There are 4 nested groupings, the coarsest first. Each group lies inside one group of the grouping before and may be the whole of it. The rows also spread widely along 15 directions, which tell nothing about the answers.
Known rows, each followed by its group in each grouping:
[ -3   7  -7   3   7  -2 -13   9   9   4   6  -1   2   4 -21 -13   4 -15
  12   2   4  -4   4  -7  12  -6 -15  -5   9  -1 -20   1 -10  -9 -17   8
  -4  -5  19   9  -6]
J_707 rel J_970 J_428
[  5   0  -4 -10   9   1  -2   7   5  -2   7  -6  -2   7  -4   3  10   1
   4   7  11  -9 -16   4   5  -4  -1  -1  -4   1   2   4   2   3  -3   6
  -5   6  -3   1   7]
J_743 gasa J_659 J_637
[ -2   1 -13  -2   5   1  -6  11  -2   2   4   2  -5   2 -13  -1   2   3
   0  10   6  -6  -4  -6   6   7 -13  -8  12  -3  -7   7  -2   0  -5  13
 -11  -2  12   2  -1]
J_743 zev J_828 J_838
[ -6  -5   3   1  -6   2   1 -15  -4  20   6  -1  23   3   8  -4   0   8
 -26 -16   9 -15   2   2  -4   6  -6  10  -1   8   6   4   8  13  19   2
   5   8  -3   4  11]
J_707 kob J_262 J_22
[ -6 -13  35  17  -7  16   0 -13  -2  17  -5  -2   8 -10  -1  -8  16 -11
   7  -1  -9   1  -4  -5  -9 -26 -16   3 -16 -12  16   5 -12  -4  11 -17
   9   5   3   1  13]
J_743 gasa J_459 J_200
[  4   3   7  -3 -11   3   6 -13  -2  15  -3  -8   9   6  -2  -3  -8   2
  -8 -19   5  -8   9  10   0  -2  -1   1   1  -4   1  -5  -3  -9   8   2
  -7   2  -9   6   3]
J_707 rel J_130 J_876
[ 13  -1   9   0   7   4  -4   8  -8   8   6   5  13  -5   4  -7   1  -3
   4   5  11  -9 -18  -3   0  -3  -1   3  -2   0 -10   2  -8   2   1  12
   1   4   3  -1   8]
J_743 zev J_828 J_71
[ -2  -5   6  -1  -7  14  -5   8  11  11  -7 -10   9  10  -7  -6  16  10
  -4   0   6 -14  13   1  -6   5 -10  11  -8   7  11   4   7   7   8 -25
  13   0   6   4   6]
J_707 rel J_435 J_36
[ -5  -5 -30   0   5  -9   3  -7   3   6   5  18   6   8 -14   1   7 -10
 -16   7   5  -3 -13  -2  15   3   0 -10  23  11   3  10 -13  17  10  12
 -14   7  -2  -6  -8]
J_743 gasa J_760 J_58
[ -1 -11  -3  16  13  -2   4  -7  -8  -5   4  12  -9 -16  21  -9  -6  -1
  22  10  13   6  -3 -14  -6  -6   1   7   4   0   0  -4  -8   4   6  -5
   2 -12   4  -9  -1]
J_743 gasa J_459 J_504
[  2   6   0   0  -1  -1   7  -5  -4   6   1  -3  11   7  -7  -1   9 -19
  -1  11   2  -9 -15   7  11 -15  13  -1  -6  -7 -11  -2 -20  -4  20   4
   9   9  -4  -7   3]
J_743 zev J_828 J_71
[  6   2   3  -1   1  -5  -3   9   2   1   0   0   8  -1  -3  -6 -10  -2
  -2   4   6   3   4  -7   1  13  -8   2   1   3  -3   0  -5   3  -9   3
   1   0   6   1   1]
J_743 zev J_828 J_71
[  4  -8 -10  -2  14  -6   0  -8   3  -6   3   1  -3   1   4   4 -10   8
  -9  -3  14   9  -9   8   1  14  -1  -5   8   9   6   4  -1  13   0   4
 -10   4  -5 -13   3]
J_743 gasa J_459 J_504
[  4   3 -17  -9   2 -13  -1   1   1   3   5   3  12   0 -10   0 -15  -4
 -12   7   6  10  -2  -6   4  22 -11  -7  11   7  -9  10   0  15  -9  13
  -9   4   8  -2   0]
J_743 zev J_828 J_838
[ -5   1  -5   2   5   4   0   4  -1 -16   0   3 -19   1   8   1  -1  10
   3   1   2  -2   5  -3   0   3   3   0   4  -1   4  -7   3  -4   3   1
  -5  -7   2   3  -8]
J_707 kob J_262 J_22
[  0  -4  -1   8   5   6  -3   5   1   4   4  -1   4  -5  13 -11   3  11
  13  -3  15 -18   5  -4  -5  -2   6  18  -1   6  -5  -6   7   1   5  -7
   9 -10   6   4   2]
J_743 gasa J_760 J_58
[-11  12 -14 -10  -6  -1   2   1   1   3  13  -5  -5   7  -8   2   7  -1
   7   7  -2 -15  -4  -7   3  -7  -9  -7   1 -13 -15   2   4  -1   1  17
 -12   2   8  17   6]
J_743 zev J_828 J_838
[-16  13  -5   8   4  -9  -1 -15   9 -10   9   0   9   0  -2  -6   1 -25
   2   9 -11   8   3  -3   8  -8   3   0  -8  -2 -26  -6 -12   8  10  -4
  20   5  13  -2  -2]
J_707 kob J_262 J_22
[ 19   0 -16 -22  -6   8  12   6   5 -10 -10   7  -8   6  -1  12   5  10
  -2   7   0   6  -7   5  -5   5  11  -7   4  12  20   8  12  15   1 -10
 -16   0 -11   1 -10]
J_707 kob J_262 J_22
[  2   6 -24  -9  -1   0   1   6   0  -5   4   6 -13   0 -10  -1 -13  12
   8   4   6  -5   6  -2   1  14  -9 -12  19  -4 -14  -2   1   1  -6  13
 -21  -6   8   5  -4]
J_743 gasa J_760 J_58
[  5   5  -7  -5  -5   1   0  -1   3   6   1   1   6   0 -12  -4 -10   0
   1  -2   2   1   3   0  -1   8 -13 -10   7  -3 -11   2  -4   3  -5   6
 -11   2   7   5   3]
J_743 zev J_828 J_838
[-14   6 -15   0  -8 -13   9 -22   2   7   5  -6   6  -8   1  -6 -20  -8
   7  -2  -1  13  23 -13  -5   6  -9   2   4  -2 -15   0   7   5  -4  -2
   0 -11  13   7  -3]
J_707 rel J_130 J_876
[  3  -7  13   5   4   6  -7  11 -18  13   9   5   6 -10   8  -8   2   6
  -2  -4   7 -17 -12  -9   0  -5  -2  10   7  -2  -3   4   7  -9  -2  26
  -9  -6   6  10  -1]
J_743 gasa J_760 J_58
[ -3   2 -18   5  -4  -4  11  -3  -2  -4   0   5  -2  -5  15  -5  -2   1
  14   1   3  -7  11 -12  -3  -5  23  15   9   8  -1  -7  10   2   6  -3
  -2 -19   3  10 -19]
J_743 zev J_828 J_71
[ 13  -5  -3  -8   0   4  11 -16  -3  17   0 -10   8   1   5   1  -1   0
   9  -9  20  -4 -10  11  -5 -15   6   3  -5   3   4   5   4  -1   7  -6
  -6  -1 -12  -3  11]
J_707 rel J_970 J_428
[ 13  -6  18   7   0  11  -5   6   1  -7 -12  18   9 -10   4  -8   2  -2
  -6  -3 -15  14   0  -5  -4   4   5   4   1  13   6   0  -2  11  -3 -13
   4  -2   7   2 -19]
J_707 rel J_970 J_428
[  8  -9  10  -4   3   8  -3  -3  10  10  -3  -6  25  -2  -3  -2   9   2
  -9  10   5   6  -9   6  -9  10  -8   7 -17  13   4  13   3  30   9 -24
  21  15   6 -15  18]
J_743 gasa J_459 J_200
[  9   4  11  -4   3  15  -2   4   5 -13 -11  -9 -18   1 -10   1  -3   4
  16  10  -1  11   1  14  -4   1  -9 -14 -10 -14  -5  -5 -13  -8   0 -18
   3   2   4 -12   8]
J_707 rel J_435 J_36
[ -8 -14   2  17   1  17  -1 -21  -7  16  -4  -5  -6 -11  -6  -3  -2  10
   7 -18   4  -4   4  12  -6 -13  -8  -6  11  -7   0   4   3 -11   8  -3
 -13 -10   8  -6   1]
J_743 gasa J_459 J_504
[-11   4  21   8  -8  16  -1  -4  -1  14  -2 -25   7   4 -19  -4  22 -13
  10   2  -9 -19  -1  15   5 -31   5   5 -18 -18 -12  -1  -5 -22  16  -8
  17   2  11   1   6]
J_743 gasa J_459 J_200

New rows. What belongs after each?
[  4   4   5  -6   6   8  -3  14  -6 -12  -3  -4 -12  -1  -7   5   5   0
   1  12  -6   3  -8   3   5  -3   5  -5  -1  -4  -3   4   5 -10  -4   7
  -2  -3   9  -2 -10]
J_707 kob J_262 J_22
[ 12   4 -12 -14   5  -5   6  -2  -2   9   5  -5   2   9  -9   0  -8  -6
   6   7  22  -2 -12   5   6   0 -10 -10   2  -5  -8   4 -15  -1   3   8
  -9   7  -7  -8  14]
J_707 rel J_970 J_428
[ 11  -2  -1 -16   3 -11  12   9 -16   2   0  -9  -3   1   7   7  -8  -4
  -2  22  19   7 -11  -9   1   5  -1   4  -5  -1  16  10   2  -3   0   9
  -2  -1  -8  -9   6]
J_707 kob J_262 J_22
[ -3   2 -14   1  -7   6  10  -9  -7  -3  -2   9 -13  -6   5  -3  -9   5
  14   3   0   1   9  -7  -6  -1  -1  -6  11  -8  -5  -4  -3  -1  10  -3
 -12 -11   4   3  -6]
J_707 rel J_435 J_36
[ -7  12   0  -9   8 -25   1  12  11 -20   7 -21  -7  10  -3   3  -5 -18
   3  17   2  11   4  -9  14   5   3   8 -11  -2   2  -5   1  -8 -21   8
   7  -2   2   6  -6]
J_743 gasa J_659 J_637
[  7  -5  -7  -2  15   9  -7  18   3 -10   1   9 -17   1  -8   0  14   3
  15  18   7  -3 -18  -2   5  -6  -6  -9   6  -1   2   4  -8   0  -6   3
  -9  -1   5  -5  -1]
J_743 gasa J_760 J_58
[-15   3 -11  -3  -7 -11  12  -9   3 -12   2   2  -7  -1   0   4  -8  -4
  -2  16 -10  13   9 -14  -1  11  -9  -5  -1  -7   3   0  -3  13   7  -3
  -1   2   4   2  -3]
J_743 gasa J_659 J_637
[-3  2  8  1 -3 -1  8 -5 -6 -9  1  0 -8 -5 19  0 -4  1  4 -1 -1  3  4 -9
 -6 -6  6  8 -6 -3 11 -6  6 -4  4  0 -1 -7 -5  8 -4]
J_707 kob J_262 J_22
[-16   5  -9  -4  -1 -25  -1   3  12   5  10  -4  16  19  -6  -4   6 -21
 -22   7   7  -3   8 -19  15   7 -11  10   0  12  13   5  -4   9  -5   8
   7   7   0  12  -2]
J_707 kob J_262 J_22
[ 14  -2   4 -13   9   1 -11  29   1  -8  -4   2  -5   9 -12  -1  -8  13
 -13  12  12   5  -3  -3   4  32 -24  -8   4   4   6   5  -8   6 -13   5
  -4   8   5  -7   3]
J_707 rel J_970 J_428
[ -4   5  -6  -1   1   2   3 -10   0   2   3 -15 -13  -2  -6   3  -3  -1
  18  -1   2   1   0   5  -1 -14  -3  -8  -1 -14  -9   1   5 -14  -6   5
 -12  -8   6   4   4]
J_743 zev J_828 J_838
[ 11  -1  -1  -2   7  15  -5  16  -1  -4  -2   4  -6   3  -5  -1  12  10
   7  10   8 -13 -13   5   1   0   1  -4   1  -1  -4   0  -6   2   6  -1
  -1   2   4  -5   3]
J_743 zev J_828 J_71
[ -1  11   4  -6 -11  21   4 -11  -2   0   0  -4  -2   0 -12   6   6   7
   1  -3 -18  -9  -8  16  -4 -10   0 -17  -6 -18 -22  -3  -1  -1  17   4
  -7   9   6   6   6]
J_743 zev J_828 J_71
[ -7  -4   0  13   7  17  -9   8   4 -27  -6  13 -18  -8   6  -3  -2  26
  -3  -1 -13   2  12   3  -7  23   2  -1   8   4  -7 -10   5  12   8 -11
   3  -6  17  -4 -17]
J_743 gasa J_459 J_504
[ 13  -6  21  -9   0  20  -3   6   5  -1 -10 -19  -8  10  -8   6   1  26
  -8  -9  10  -8  -4  28  -6  10  -9  -5 -13  -7  15  -1   0  -5   7 -12
  -2  12  -9 -10  18]
J_743 gasa J_459 J_200
[ 16  -2  -2 -10  -6   4  11   0 -10   0  -6  11  -1  -8  10   1  -7   4
   2   3  -1   8  -2  -8  -7   3   6   0   7   5   7   3   7   6  -2   2
 -13  -6  -4   5 -11]
J_707 rel J_130 J_876
[ 12   3   7 -15  -3   6   0  10   3  -9  -3  -3  -7   0  -8   4 -10  12
   0   4  -2   7  -2   4  -5  16 -13 -11  -3  -5   2   0   2   3 -11   2
 -12   6   1   3   5]
J_743 gasa J_659 J_637
[ -5   0   4   0  -4 -13   5 -15   2  12  -1 -19   5   2   2  -4 -15  -8
   2 -10  13   8  16  -2  -1  -1  -8   7  -3  -1  10   0   2 -11  -8  -5
  -2  -7  -4   4   5]
J_707 rel J_435 J_36
[ 17   0   4  -5  15  -9  -1  12  -4 -12   6  15   3  -3  22  -5  -1  -9
   4  14  12   7 -20 -13   4   2  11   9  -2  10   3  -2  -9  10  -5   9
   1   2  -8  -2  -3]
J_707 rel J_435 J_36
[ 10   8 -17  -7  -2  -4   9 -14  11   1  10   4  21  -6  15 -10  -8  -2
  17  -5  11  -5   2   1  -9   1  17  12  -4  14 -25  -7   8  24   7 -10
   8  -2   1   5   4]
J_743 gasa J_459 J_504
[ 11   1  -6   0  11   5   1  -4  -6 -14  -5  10 -10 -11   1   2  -9  -2
   4   3  -7  18  -8   7   2   0  14  -9  11   3 -12   0  -1   1  -4   4
  -9  -7   6  -9 -18]
J_707 rel J_130 J_876
[  7   2  -1  -1  18 -12  -3  14   2 -33   4  11 -23   4  29  -4 -20  15
   1   5  18   7   2  -9   2  27   1   6   3   3   8 -18 -12   4  -5   6
  -3  -2 -11  -4  -1]
J_707 rel J_435 J_36
[  8  -7  15   7   1   3  -2  19 -16   5  -1   9   2  -7   4  -9   0  -2
   4   7   5 -10  -5 -14   4  -3  -1   9   7  -2   7  -1  -6 -12  -1  13
  -4  -7   3   5  -9]
J_743 gasa J_659 J_637
[-15   2  -6  -5   8  -3 -10  18   5  -6  12   0 -14  17  -4  -1  18   3
  -5  13   8 -16  -4 -16  10   3 -20   0   1  -5   9   2  -4  -1  -3  13
  -5   5   4  12   5]
J_707 rel J_435 J_36
[ 11 -10   6   3   1  10   3  10  -5 -12 -10  21  -2  -5   7  -1   1  10
 -11  11  -6   6  -7  -4  -3  15   4  -1   6   7  14   0 -11  17  14  -7
  -1   5  -2 -10 -10]
J_743 gasa J_459 J_200
[  7  -2   6  -5  -5  -9   7  -8   6  -2   0  11   8   7  15  -5 -15   1
 -11   3  13  11   3 -10  -7  21 -20  -1  -7   1  18  -6 -22  21  10 -12
   2  16 -17  -4  20]
J_707 rel J_435 J_36
[ -5  -2  16   5   0   8  -9   9   5  -3  -8 -14  -7   7 -13  -2   0  11
 -12  -6  -1  -5  10  12   4  10  -9   0  -2  -6   8  -4  -4 -13  -1  -4
   3   2   5  -2   0]
J_743 gasa J_760 J_58
[-13  -5   1   8 -10  -2   5 -13   1   5  -5   0   6  -8  -6  -3  -8  -4
  -6  -1 -12  11  16 -10  -4   6 -10   0   4  -1   6   4   3   7   3  -8
   0  -4  11   4  -7]
J_743 gasa J_659 J_637
[  7   0   3  -3   2  10   0   9  -2   0  -4  -9   1  11   0  -2   8  10
  -6  -5  11 -19  -2  14   5   0  14  10  -3   3   0  -5   1  -7  15  -4
   7   0  -4  -2  -4]
J_707 rel J_970 J_428
[-11   1 -12   1  -6  -2  -4 -10  17   9  -5  -6  17   7 -24  -4   4 -12
 -15  -7 -10   7  16   2   7   6  -5  -1   7  14  -5   9   6  12  -3 -13
   5  -1  16   4 -13]
J_707 rel J_970 J_428
[  6   1   6   4   4  -2  -1 -11   3   5  -2  -3  11   0 -11   0   1 -19
  -4  -5  -3   8 -12  11   9 -14   8  -6   0   1  -5   3 -12  -5  -3   5
  -3   4  -1  -5  -3]
J_743 zev J_828 J_71
[  5  -6   1   2  -1  15   2   6 -18   9  -9  -3  -6  -4 -11  -1   0   6
   2   4   3  -7  -2   7   2  -4   2  -4   9  -8  -6   5  -1 -15  12   3
  -5  -9   9  -8  -9]
J_707 rel J_970 J_428
[  5  -2 -12  -4   8  10   4  -6  -6  -8  -4  11   0  -5  -6   7   6  -3
  -7  18 -10  13 -19   8   3   3  10 -13   3   3 -14  10  -4  20  18  -4
   3   6   9 -18  -9]
J_707 rel J_970 J_428
[ 13  -2 -12  -3   3  -2   7   9  -7 -10  -6  12 -13  -4   7  -4 -19   7
  10   8  15   7   7  -8  -3  14  -3  -3  13   3   5  -4  -9  -1  -2  -1
 -10 -10  -2  -7  -6]
J_707 kob J_262 J_22
[ -4   4 -14  -4   9 -23  -8  11   5   1  10   8  12  10  -8 -11 -15 -10
 -18  10  15   5   7 -19  13  31 -24   0  13   9  -6   2 -16  14 -12  16
   1   8   7   0   0]
J_707 rel J_130 J_876
[ -3   2  -8  -6  -9  -4   8  -7 -14   9   0  -7   7  -2   1   1 -22   9
 -15  -6   8  -2  13   1  -3  17  -2   2   8  -1  -6   3  10  -2  10   9
  -4  -5   4  -1  -1]
J_707 kob J_262 J_22
[  3  -8  19   9   6   7  -1 -12  -1   3   0  -4   6 -11  11  -4  -4   3
   3  -7   2   6  -5   5  -9  -5   0   6  -9   0   2   0   0   4   4  -8
   5   1   1  -6   8]
J_743 gasa J_459 J_200
[  1   0   8  -4   2   0   2  17 -15  -4  -5  -6  -4   8  -4   4   7  -2
 -17  16   0  -5  -6   1  13   5   9   5  -1  -4   7   1  -6 -11  11  11
   7   2   0  -7 -12]
J_707 rel J_130 J_876
[ -3   5   6  -2   3  -2   6  15  -8 -11   1 -12 -14   9   9   2   3   5
   4  17  10 -13  -3  -3   5   1   7   9 -10 -13   6 -10  -8 -15  12   5
   8  -1  -5  -2   4]
J_743 zev J_828 J_71
[  0   4  -7 -11   1   5   2  10  -6  -5   0  -5  -4   8  -8   6   8   5
 -11  12  -2  -7  -9   6   8   5   9  -2   0  -1  -6   4   5   1  11   7
   1   3   5  -3  -9]
J_707 rel J_970 J_428
[  7   1   6 -10 -11  -3  13   1 -17   3  -7   0   7 -12   6   2  -7 -10
   0  18 -10  17  -1 -13  -6   1   9   6  -3   0   2  10  11   3   0   1
   1  -8   6   1 -13]
J_707 rel J_435 J_36
[ -2   2 -16 -10  16  -6  -4   0  22 -24   0  -4 -18   8  -8   8   2   0
   1   9  -1  23  -3   2   4  10  -7 -12   0   9   7   5   4  15 -19 -10
  -7   1   4  -4  -6]
J_707 rel J_970 J_428
[  1   2 -12  -4   1 -15  -6  21   8  -3   1  16   7  10 -12  -9   6 -20
  -8  17   0   5   3 -24  15  10  -7   2  15  15   9   6 -12   9 -14   7
  -5   0   7  10 -18]
J_707 rel J_435 J_36
[  6   4   1  -1  10   4  -5  -8  14   3   5 -11   4   6  -6  -2   7  -6
  11  -6  11  -4 -12  14   2 -14  -1  -2  -9   0  -8   0  -4  -1  -4  -5
   0   5  -1  -1  14]
J_743 zev J_828 J_838
[  6  -5  -1  -3   1   4   2  -8   8  -4   5   9  -3  -5  15   0   4   6
   8 -13   0   2  -7  -5  -8  -9   6   3   3  10  13   1  12  11  -9   1
 -19  -4  -7  15  -4]
J_743 gasa J_459 J_200
[  4   3  15   3   8  -4   0 -14  13 -16   2  -8  -3  -3  15  -1 -12   2
   3 -12   1  14   0  10  -5   1   5   4 -14   0   2 -12  -2   3  -6  -8
   4   4  -9  -1   9]
J_743 gasa J_760 J_58
[ -8  14 -14 -14  -3   4  -4  20   2  -7  -1 -17 -21  19 -31   3   2   6
   0  12   0 -13  12   7  14  11 -12 -14   8 -16 -14  -3  -4 -20  -3  12
  -8  -1  13   4  -7]
J_707 rel J_130 J_876
[ -8   1   7   2  -7  -1   5 -10  -8  -5   0   7 -18  -4   3  -3 -25   7
   1   2   0  13  13 -13  -8  14 -37 -18   2 -22   6  -6 -20  -4   3   4
 -13   4  -1   1  15]
J_707 kob J_262 J_22
[ -1  -4  -8  -2   9   3   5 -11  -1  -5   7   3  -5 -10  15   6   4   6
   9  11   3   7 -15  -6 -10  -4  -1  -1  -6   1   0   8  12  19   5  -2
  -3  -1   3  -3   9]
J_743 zev J_828 J_838
[  7   2  11   0   2   5 -15  22  -3   0   0  12  -4   1 -14 -10   4  -8
   2   3  -4  -1  -3 -12   9  -1 -16  -8  12  -3  -2   2 -12 -12 -19  16
 -15  -2  10  13 -11]
J_707 rel J_435 J_36
[  0  -3  -1   2   7   5  -8  12   6  -4  -4  -1  -1   0 -14  -1  14  -5
   0   8  -6   2  -5   1   7  -4   5   1   4   8   2   7   5   0  -9  -2
   0  -4  12   0 -14]
J_743 gasa J_760 J_58
[  8   6   4  -1  -2   2   8 -10  -8  -8  -2  -3 -10   8   6   4 -18  11
  -9 -12   8  -7  -4  22   3   7   6  -9   1 -16  -5 -16 -20 -11  21  10
  -9  10 -18  -9  10]
J_743 zev J_828 J_838
[ -1  -2   9  -4  -2  11  -4  15  -4  -6  -7  -8  -7  -5 -10   1  -7  20
  -5  15  -3   4   7   1  -9  25 -18  -4  -5  -8  -4   4   6   5   1  -8
   8   1  17  -9   6]
J_743 gasa J_760 J_58
[ -9  -1  -6   5  -7  -3   3  11   6   0  -2   9   1  17 -11  -7  20 -14
  -6   9  -2 -17   3 -10  16  -8   5   5   9   2  15  -4 -20  -2  13   1
  -1   4  -4   9 -14]
J_743 gasa J_459 J_200
[16 -1 10 -5  3 14 -8 17  2  0 -8  0  2  4 -6 -5  4 11 -5 -4  5 -7  0 10
  1  9  0  2  1  6  0 -2  0 -2 -3 -5  2  2  3 -1 -4]
J_707 rel J_130 J_876
[  0 -10 -17   9  11   7  -7 -10   7   8   0   2  -4  -6  -5  -4  -7  14
   7 -14  15   0   5   4  -6   6 -12  -6  17   9  -2   6   7   5  -9  -4
 -15 -11  10  -3   2]
J_743 zev J_828 J_71
[  1  -5   5  -1 -12 -11   7  -2   2   7  -8  -9   8   9  -2  -1 -13   2
 -20 -17   7  -2  17   2   4  12   2  10   7   7  27  -3   1  -7  -2   1
  -9  -2 -13   8  -9]
J_743 gasa J_659 J_637
